The same things were measured in two ways. Each way mixes the same 9 hidden numbers, adds some noise and spreads widely along 5 directions of its own, which tell nothing about the thing.
In the rows, zero is written as 128.
Some things both ways: the first way, then the second way.
[140  98 149 170  97 141 107 130 111 146 105 186  78 144 106 108 168 166
 167 133 171 139]
[142 129 119  68 113 103 136  94 126 145 100 204  84 104 107 106 169  80
 104 115]

[125 111 172 115 131 161 107  89 147 123 103 149 126 109 119 139 167 192
 115 139 149 160]
[115 106 113 132 116 188 149 117 146 122 101 182 196  75 189 158 111 111
 113 146]

[132 126 117 183 131 107 126 120 145 134  99 136 140  82 115 113 147 107
 135 108 155 117]
[ 92 109 116 137 130 135 151 156  85 179  98 160  89 148 166 115 131 128
 115 125]

[ 92 141  98 150 120  72 129 149 123 113 122 152 130 117 113 107  99 128
 151 106 153  87]
[125 121 150 177 148 143 103 123 133 114 112 154 156 110 126 131 147 147
 120 121]

[179  90 204 112 108 213 114 111 130 128 124  96 156 131 160 150 176 229
 111 100 187 214]
[127 119  94 165 171  79 143 168  52 162 140 156  85 160 120 130 207 176
 141 177]

[161 156 214  53 132 177 103 123 183 104 141 116 160 110 178 146 151 123
  67 155 190 150]
[134 106 123 157 176  95  57 140 103 140 141 157 103 163  92  87 185 170
 154 147]

[ 87 140 133 144 153 113  78 167 119 129 139 136 131 173 106 175 149 186
 219 107 155 176]
[114 112 129 163 112 201 118 103 121 103 131 124 161 113 184 108 171 126
 144 183]

[ 84 111 108 127 137 127 111 134 128 145 147 123 107 136 134 124 155 125
 150 146 108 106]
[ 93 126  98  97 133 152  50 118 154 124 128 124 108 179 131  97 162 138
 148 140]

[111 142 110 124 126 109 126 129 125 152 142 145 154 134 115 151  87 131
 154 114 139 110]
[130 108 119 129 138 176 130  95 116 154 105 134 179 131 132 127  72 124
 153 125]

[128 158 130 147 125 125 130 132 147 141  95 166 117 103 104 133 118  88
 113 116 143 112]
[127 128 179 138 119 159 103 106 132 150 113 178  56 161  91  92 122 133
  94 114]

[102 136 117 155 163  98 147 129 129 122 133 114 137  83 102 131 109  92
 137 121 102  79]
[117 132 110 142 113 189 141 118 146 176 114 160 139 116 184 171  71 137
 114 127]

[ 91 129 139 134 127  93 121 146 136 119 134 150 119  94  93 130 115 159
 149 130 160 136]
[121 113 137 167 160 120 143 166 109 155 105 188 138 108 139 156 128 152
 104 119]

[122 196 127 108 155 116 140 139 147  95 104 117 166 116 122 149  73  69
  80 101 136 113]
[ 84 112 117 136 141 154 114 124 102 114 119  99 152 160 159 101 138 162
 159 134]

[149 139 130 137 127 134 141 123 148 100  91 121 111  92 141 102 152  57
  59 135 114 121]
[ 88 127 140 134 132 106  92 158 136 119 102 168  60 148 132 102 217 127
  92 128]

[154  93 142 133 135 152 120 102 114 114 141 107 130 152 144 110 164 135
 129 161 122 124]
[147 126 120 151 125 150 148 116 128 142 105 188 132  88 147 151 146 116
  95 154]

[131  83 114 148 125 126 141 117  98 137 138 116 110 119 109 115 140 153
 141 136  84 131]
[128 124 134 136 114 148 104 108 173 133 106 209 123 104 129 157 146 111
  91 133]

[126 108 110 162 110 140  88  96 113  88 116 113 120 113 118  86 184  92
 127 161 182 147]
[ 71  64  92 126 121 106  83 111  99  98  97 204 132 140 123  76 214 111
 137 145]

[146 147 184  75 147 140 142 140 117 129 154 131 153 149  96 199  73 194
 133 121 118 207]
[ 92  88 148 143 146 111  70 115 136 106 110 146 157 156 111 100 170 139
 170 122]

[ 94 145 189 116 163 146 106 117 160 129 109 163  93  93  78 158 154 146
 124 154 133 129]
[ 87 140 129 125 107 181 136 137 142 162  98 136  90 145 183 139 110 121
  97 115]

[144 123 154 169  98 165 140 145 154 117  77 120 126 140 141 106 153  99
  79 104 139 106]
[120 158 171 188 124 205 135 133  88 138 129 106  97  85 159 108 175 105
  91  98]

[ 82 155 129 134 138 158 115 129 107 139 150 123  97 113  85 136 123  68
 105 139 150 100]
[105 121  97 140 103 199 162  97 103 178  92 114 147 134 161 159 108  72
 141 131]

[169 125 172 141 141 100 131 181  99 129 127 180 130 182 115 161 109 206
 203  90 142 147]
[110 159  83 132  95 165 150  74  73 152 106  91 104 102 161 107 163  85
 128  94]

[140 128 123  85 114  83 154 139 123 119 137 130 164 109 137 142  64 198
 125  88 130 174]
[108 117  70 189 121 213 112  85 105 132 113 174 198  90 136 171  95 141
 104 118]

[104 158  84 101 126  69 131 169 117 114 151 128 124 179 119 132  65  91
 141 143  93 133]
[100 118 136 161 143 162 106 125 112  97  93 133 149 120 122 105 163 122
 107 112]

[162  94 132 150 104 137 155 135 111 152 138 123 148 130 153 112 121 138
 128  91 139  95]
[174 135 173 193 167 111 134 144 121 163 116 150 126 101 111 153 161 126
 126 132]

[127 134 145 109 128 125 113 156 137 123 143 118 146 103 167 131 144 147
 132 102 178 130]
[148 125 108 160 180  80  87 155 106 154 150 159  90 167 102 127 191 190
 145 175]

Other things, the second way, with their names:
<144>: [193 152 190 212 125 176  85  58 153  95 141 170  74 154  57 108 146 191
  83 194]
<294>: [113 122 180 232 149 165  34 142 140 167 129 175  69 159  89 116 136 164
  94 104]
<264>: [147 126 136  95 135 135  58  79 164 121 142 212 104 148  75 101 103 178
 115 122]
<145>: [ 69 118  64 118 119 181 132 128  45 135 120 141 136  93 172  94 172 103
 116  93]
<225>: [133 110 139  93 118 148 168  80 139 148  75 119 192 111 149 137  89  67
 169 113]
<353>: [104 123  93 113 129 143  90  86 135 116 121 154 175 106 135 129 122 144
 144  91]
<137>: [109 126  74  91 111 180 107  69 126 121 107 117 152 147 137 110 121 110
 146 134]
<19>: [124 131  88 100 137 157 101  99 109 110 126 155 127 136 116  94 135 152
 114 134]
<224>: [162 169 208 177 157 209 120 142 149 148 144 125 114 116 144 133  58 191
  87 111]
<267>: [113 120  94 107 112 147  88  86 146 163 137 180 105 165 136 130  98 165
 141 139]
<151>: [105 129 140 170 123 161 114 121 118 136  93 160  95 132 123 119 148 123
  83 110]
<398>: [153 147 180 174 142 142  74 120 167 105 139 175 102 111 105 126 180 159
  95 139]
<422>: [140 164 126  88 128 150 128 105 117 173 134 146  76 137 116 122 101 137
 112  91]
<163>: [ 91 120  81 129 119 150  83  81 106 130 112 108 130 161 120 103 165 114
 159 121]
<35>: [ 82  89 100 132 116 175  94 100 145 110  83 164 178 128 145 120 134 100
 125 131]
<95>: [121 133 110 134 181  96  82 171  99 142 147 152  85 160 103 111 196 176
 124 135]
<286>: [ 86 125  83 148 129 176 152 152  82 170  94 120 104 164 146 150 155  98
 108 147]
<66>: [144 129 161 208 118 214 125  84 104 126 117 135 134 113 116 120 131 121
 105 145]
<275>: [156 135 136 156 133 169 154 120 130 134 114 198 135  82 144 153 113 146
  75 145]
<222>: [ 75 127  71  94 161  97 107 162  81 147 118 104 103 180 127 112 193 136
 154 116]
<285>: [136 157 105 128 151 102 159 147 108 107 115 134 123  96 141 152 223 128
 106 148]
<191>: [100 105 125 159 117 174  86 130 144 162 121 220 109 119 161 127 100 151
  92 124]
<182>: [107 116 146 184 135 181  48 103 126 111 113 189  94 159  68  91 132 160
  78 115]
<44>: [139 105 127 204 167 146 105 127 107 137 129 151 197 101 118 160 147 147
 152 137]
<277>: [ 95 117  92 145 119 174  83  87 115 123 107  98 148 149 136 102 158 106
 156 125]
<102>: [148 127 182 163 149 128 104 151 157 109 122 205  84 130 109 122 180 160
  76 170]
<67>: [149 145 142 178 117 186  78  87 163 136 113 174  84 149  89 133 123 141
  78 149]
<43>: [117 136 108 130  86 205 147  92 148 121 103 220 159  35 179 159 114  98
  56 106]
<157>: [ 92 128 144 252 145 179 147 180  96 159 112 115 153  89 207 173 149 151
 108 118]
<251>: [ 77 125  69  98 159 113  59 154 107 131 138 152 104 160 121 107 186 159
 132 109]
<205>: [149 132 198 191 131 117 111 147 146 139  99 153  50 129 121 108 237  87
  99 167]
<147>: [153 133 207 206 156 152  89 123 127 106 133 178 113  96  97 101 151 173
  86 112]
<78>: [121 127 147 186 144 166 117 144  89 174 126 136  96 135 134 121 143 133
 119 120]
<58>: [130 140 117  80 108 139 136  90 139 127 113 189  82 143 113 120 133 132
  96 138]

Some of these things the first way, each followed by its name:
[112 129 156  99 146 154 102 119 121 119 162 133 121 155 125 146 141 145
 146 163 142 122] => <277>
[ 95 132 117 166 124  74 128 150 133  98  96 161  95 111  86  96 128 123
 141 130 134 117] => <43>
[126 105  87 116 100 104 126  96 140 118 127 118 136 126 161  88 129 107
 111 156 114 107] => <182>
[ 87 132 125 145 137 148 101 114  98 107 136 145  76 161  76 114 152 101
 142 173 132 103] => <58>
[126 153 135  68 174 140 101 129  97  92 186 110 143 211 141 147 112 116
 163 171 119 107] => <144>
[178 121 189 105  95 135 139 170 165 122  93 124 162 152 145 168 113 197
 104  84 127 246] => <145>
[125 170 140  71 110 149 132 149 149 158 115 142 110  92 139 168 109 134
  71  98 137 193] => <286>
[ 67 130 110 141 135  75  98 158 122 107 153 150 100 150  93 125 121 135
 191 154 146 113] => <275>
[ 79 183 125 131 127  91 121 170 151  91 106 168  97  93 124 104 113  76
 103 111 172  72] => <398>
[146 120 130 124 115 138 119 129 118 141 129 137 153 155 145 141 125 163
 144 104 145 138] => <66>
[118  92 129 122  97 156 130 117 150 116 118  98 124 104 150  87 162 121
  73 136 128 126] => <251>
[ 75 170 107 134 149  51 147 179 167 140 113 155 153 127 115 152  67 117
 157  85 113  73] => <224>
[203 141 142 125 131 171 175  88 101 158 113 128 162 140 128 153  70  98
  79 102  98 103] => <225>
[182 157 134  80 102 115 148 129 167 113  82 157 165 116 197 129 111 138
  72  91 137 148] => <19>
[171 115 164 137 127 170 112 127 142 140 118 138 102 129 160 124 193 106
 117 139 150 111] => <205>
[113 145  95 137 143 103 139 121 123  93 135 104 143 134 123  97  96  35
  99 149 105  58] => <264>
[111 153 172  91 118 182 112 143 123  76 122 141  82 157 126 107 135 105
  61 158 161 127] => <285>
